The same things were measured in two ways. Each way mixes the same 10 hidden numbers, adds some noise and spreads widely along 6 directions of its own, which tell nothing about the thing.
(in the rows, 128 means zero)
Some things both ways: the first way, then the second way.
[132 137 135 126  99 118 128 128 128 119 109 109  91 105 106 132 137 143
 137 153 122 129 144 138 136]
[152  71 113 138  62  82 111 126  67 131 110 131 122 106 114 122 130  89
 170 138 153 140]

[131 120 129 130 130 134 120  99 102 150 110 119  92 150 119 113 151 125
 117 131 146 138 106 138 143]
[133 142 144 149 130 106 140  93 132 119 107 127 133 110  99 112 196 137
  86 120 130 149]

[115 123  97  98 148 106 112  96 128 144 135 116 133 135 129 144 119 100
 128 148 140 125  97 144 116]
[155  73 111 132  86 172 121 142  49 162 137 138 135 132  97 115  47 107
 252 110 158  96]

[112 113 136 100 158 135 118 109 130 133 179  99  56 161 148 131 118  99
  70 143 170 108 105 104 111]
[ 76 197 170  60 193 146 156 167 229 109 203 152 115 113 134 140 197 119
 144  81 139  72]

[131 106 159 145 139 123 120 106 112 167  83 155 136 183 132 114 160 138
 137 128 127 128 116 153 110]
[120 125 165 156 125 102  93  99 157  91 150  87  89  93 151 184 165 136
 116 130 171 144]

[109 133 102 133 166 106 134 124 147 111 147 128 129 103 155 141 174 134
 132 180 137 139 182 110 176]
[132 157 149 140 131 146 101 156 138 137 161 114  86 126  86 119 110 149
 167 102 140 109]

[151  77 131 126 139 171 126 145 146 122 169 121  75 115  93 107 115 103
  94 140 195 142 117  77 155]
[121 131 124 125 140 105 134 138 154 120 152 154 138 126 122 132 145 109
 124 122 145 146]

[130 157  98 133 136 115 131 155 134 115 129 109 129  82 163 132 116 108
 149 138 106 140 160 151 153]
[ 96 125  92  91 170 153 149 135 153 122 141 157 140 117 175  99 104 167
 131 161 142 151]

[112 145 120  90 136 120 139 136 145 133 181 120 121 124 102 124 160 138
 112  95 151 180 114 120 149]
[ 79  73 148  83 128 125 102 139 143  87 132 141  88 110 161 156 117 101
 147 155 142 126]

[183  96 115 164 116 147 105 127 103 148  82 129 121 105 167 132  94  99
 162 128 119  91 158 144 160]
[161 131 188 141 106  74  55 143 104 112 128  74  92 148 121 148 131  94
  63 101 107 112]

[118 116 120  97 135 151 125 148 134 136 135 121 149 137 145 128 146 121
 118  78 130 149 141 141 153]
[ 81 146 112  79 114  99 163 147 110 126 115 188 141 146 147 108 123  87
 123 142 111 140]

[162  97 108 135 153 127 127 138 134 169 138 135 128 115 106  78 105  95
 149 119 142 171 148 109 142]
[116 105 152  99 120 127 130 149 170 146 144 146 148 113 146 133 140  99
 161 148 141 113]

[117 143 133 136 159 118 129 160 132 184 113 149 130 133 134  96 139  76
 141  85 121 174 124 136 138]
[ 84 170  83  85 117 133 178 158 123 137 108 162 123 136 150  79 156 136
 104 160  69 137]

[145  91 128 134 167 143 117 128 124 139 148 148 150 150 161 127 135 112
 123 117 151 130 145 103 159]
[163 105 148 136 127 118 111 127 103 161 130 130 161 144  96  93 135 116
 115 116 121 122]

[164  47 145 162 167 142 109 152 150 128 123 155 111 113 123 135  89  77
 171 173 215 147 118  42 177]
[136 106 136  98 104  97 117 147 109 125 140 135 129 119 123 118 159  91
 129 136 137 113]

[146 117 110 141 168 144 118 120 110 158 125 136 126 122 145 102 120  89
 138 130 144 169 130 119 156]
[153 112 117 141 128 131 116 131 133 143 122 129 119 137 111 107 117 131
 117 120 123 110]

[142 129 168 162 145 131 127 191 139 140 125 153 170 128 160 142 124 124
 185 108 109 180 173  85 134]
[130 144 100 121 137 128 134 131 145 118 161 129 112 106 141 131 145 138
 103 128 169 112]

[133 127 123  95  88 112 119 159 165  89 156 113 129  60  32 186  76  91
 128 192 139 111 104  74 102]
[132 131 133 131  61 134 122 146  72 175  86 117 108 146 119  97  90 114
 138 135  87  98]

[113  90 148 121 143 120 104 121 123  67  63 142 127 124 158 162  93  99
 134 209 149  79 115 151 129]
[ 62 145 177  80 171 111 110 110 216  58 154 104  64  74 203 186 184 139
  81 123 169 108]

[140 100 107 103 121 128 111 131 130 110 105 112 124 104  93 119  75  92
 135 153 143 130  94 147 122]
[113 130 105 145  81 118 134 136 110 138 122 142 109 131 134 148  99 104
 130 155 137 139]

[117 192 131 133  95 108 129 158 129 144 132  98 115 100  81 153 122 111
 140 145  90 152 103 124  90]
[114 117  98  99  88 127 134 157 115 127 115 136 102  93 146 107 103 127
 177 158 152 124]

[ 73 144 136  75 134 125 139 115 165  82 169  99  77 135 114 156 143 134
  56 172 158 104  95 156  93]
[ 92 121 151  70 132 123 135 129 141 116 124 135 128 103 179 118 150 122
 136 148 135 109]

[104 145 130 120 131 114 157 160 176 126 177 120  93 106  95 120 181 142
 104 135 144 151 157 107 146]
[ 93 150 128 128 139 138 114 149 153 111 176 120  87 110 139 148 125 153
 155 137 146 156]

[132 165 114 134 125 140 160 202 179 140 183 124 147  85 118 115 151 132
 129  83 105 183 167 139 135]
[103 161 169  56 161 142 156 131 156 127  95 127 179 113 180  77 169 142
  59 170 100 124]

[160  94 109 115 148 147 138 150 149 146 162 134 124 102 100  73 112 108
 122 102 145 171 160 122 147]
[132 150 141 140 111 130 134 152 150 157 134 138 138 154 111 136 131  94
 116 126 102 111]

[143 115 138 129 135 152 120 126 110 114 109 143 152 130 144 120 129 128
 118 129 114 132 151 147 138]
[157 151 101 203 159 133 146  72 144 145 111 126 144 143 106 113 147 176
  50 110 123 158]

[135 158 141 174 159 134 134 160 133 127 160 150 187 146 170 150 135 132
 135 130 107 155 126 129 110]
[159 116 134 136 143 144  77 150 159 109 145  89  98 115 144 134  86 155
 108 155 164 116]

[142 116 142 147 122 150 119 114 110 175 131 105  56 160 117 118 128 107
 105 126 157 126  83 119 116]
[159 132  98 157 106 103 125 135 101 124 152 129 126 120  94 124 138 120
 150 113 158 150]

Other things, the second way, with their names:
j_518: [127  99 162 110 119 144 108 122  92 129 143 107 136 114 143 135 123 119
 159 132 148 116]
j_128: [128 111 148 111 107  88  77 146 125  85 121  89  77 102 148 138 145 117
  69 156 135 134]
j_107: [156 118 130 154 129 129 111  99  98 134 146 108 101  98  94 117 135 152
 146  74 181  99]
j_304: [ 98 184 141  94 121 133 158 157 105 148 144 145 156 159 132 104 168 108
 103 140  69 131]
j_630: [113 160  93  77 136 160 169 173 158 101 135 156 130 102 140 110 114 125
 171 156 157 114]
j_578: [167  93 144 150 100 148 113 122  84 160  87 112 156 129 109  94  86 131
 151 143 128 132]
j_952: [132  98 122 125 142 114 144  97 121 110 117 146 155 112 114 108 189 121
  93 134 135 153]
j_825: [166 108  78 167  85 154 146 104  10 179 116 135 158 152  83  84 102 130
 126 120 117 134]
j_907: [106 102 132  95 166 123 129  99 164 106 158 119 120 101 191 143 188 144
  93 126 144 108]
j_486: [136 136 157 139  90 104 106 133 102 114  98  97 107 121 125 128 135 117
 130 134 110 144]
j_658: [ 92 156 129  97 157 127 152 123 196  89 101 142 118 119 169 129 168 134
  46 170 112 130]
j_622: [141 151 136  91 105 105 126 159 101 144 150 132 115 123 102  95 158 101
 139  96 133  74]
j_143: [ 95 118 139  74 107  99 126 163 112  75 121 157  94 128 127 148 113  57
 163 106 132 112]
j_961: [111 140 136 102 156 163 141 137 151  96 132 135 129 132 131 120 152 136
 132 152 110 126]
j_504: [127  99 112 150 144 141 150  76 118 162 146 140 156 106 128 109 170 161
 115 121 153 142]
j_950: [155 104 139 151  74 120 102 105  76 142  97  96 107 113 131 135  99 118
 107 137 158 104]
j_848: [160 166  78 162  98 148 138 156 121 134 119 122 112 139 100 111 107 138
 105 166 122 131]
j_599: [118 112 147 112 159 146 124 120 177 148 132 118 120  92 139  95 158 169
 108 122 136 112]
j_132: [139 174 130 154 117 150 115 140 117  96 118  95  98 144 121 145 105 137
  98 148 112 137]
j_624: [140 198 156 113 122 121 126 160 137 128 129 110 108 124 102 106 139 124
 102 101 125  89]
j_299: [158  55  77 152 143 137 113  89  83 148 159 133 143 135 143 113 117 154
 129 127 153 133]
j_306: [152 108 140 147 114 113 101 131 119 137 126 110 146 120 134 118 116 136
 136 159 137 166]
j_611: [103 126 151 104 149  77  92 145 174  83 173 125  97 113 160 162 159 112
 101 135 153 147]
j_266: [148 150  97 150 159 188 159 108 124 152 128 113 146 122 117  83 141 193
 117 115 115 127]
j_346: [110 100 145 118 100 101 138 108  90 141  70 156 155 130 125  88 135 112
 123 157 104 165]
j_884: [177 145 150 130 112 126  99 146 114 143 133  92 112 128  97 109 142 119
  73 109 135  69]
j_126: [162 154 123 144  91  84 120 144 104 133 152 121 120 121 100 130 145  96
 131  95 159 114]
j_904: [121 138  99 128  75  84 128 142 104 149 121 137  95 127 133 116 146 107
  84 146 121 118]
j_702: [138 171 115 137 156 135 147 137 176 141 141 137 124 116 106  95 145 161
 128  99 138 117]
j_552: [113  83 134 141 116  97 105  95 124 112 126 116  99 107 160 159 146 122
 108 125 146 142]
j_348: [130 139 141 162 129 140 107 113 136 108 144  86  95 110 122 150 166 156
  95 134 130 144]
j_291: [140 123 151 117 117  98 129 114 121 119  93 121 133 130 123 106 190 105
  82 116  94 111]

Some of these things the first way, each followed by its name:
[114 168 119 139 149 114 130 115 119  87 129 114 128 140 173 123 107 134
 104 162 115 123  87 204  93]  j_848
[142  78 127 142 156 157 118 155 135 118  87 167 169 116 159 131 138 107
 155 122 157 144 147 130 197]  j_143
[144 168  98 117 108 117 125 119 109  80 116  81  97  81 147 124  84 135
 133 152 106 133 116 197 128]  j_658
[132 180 183 153 119 113 142 195 144 157 160 169 199 136 120 161 160 145
 146  85  67 158 169  92  98]  j_266
[106 125 135 119 140 124 117 118 128 108 113 117 105 116 141 165 143 121
 137 183 139 128 147  97 149]  j_107
[121  96 157 163 191 162 113 137 117 146 111 181 165 173 152 124 139  81
 103 159 143 131 121  96 128]  j_702
[101 165 140  88  97  94 151 146 177  77 184 106 129 112 127 177 158 185
 109 135 106 103 165 149 104]  j_518
[112 146  86  85 110 121 118 105 128 104 104  71  92  90 111 129  89 110
 124 168 122 131  92 188 107]  j_950
[174  97 154 191 122 140 122 156 131 218  93 179 167 141  74 124 148  94
 183 105 132 161 112  79 139]  j_486
[142 154 144 161 123 135 134 170 130 163 135 135 130 130 128 125 138 114
 145  95 120 168 116 118 137]  j_128
[131  90 128 150 158 152 121 128 126 126  77 133 104 131 185  99 135 117
 140 155 134 126 180 162 155]  j_126
[124 137 121 100 119 125 134 126 120 145  97 118 100 106 124  89 154 134
 133  98 102 155 177 178 152]  j_552
[146 118  72 122 130 130 121 104 132 118 125 109 115  83 102 118  98  91
 113 181 145 120  94 160 136]  j_578
[150 120 138 126 120 130 129 130 120 116 144 115  92 121 125 128 129 143
 126 119 156 141 127 117 159]  j_952
[ 92 102 130  94 174 143 140 158 172  96 134 129  88  98 123  94 143 105
 112 156 172 179 162 116 164]  j_904
[153 127 155 144 103 112 129 141 140 158 155 122  84 127  63 137 113 116
 132 134 159 142  83  81 108]  j_348
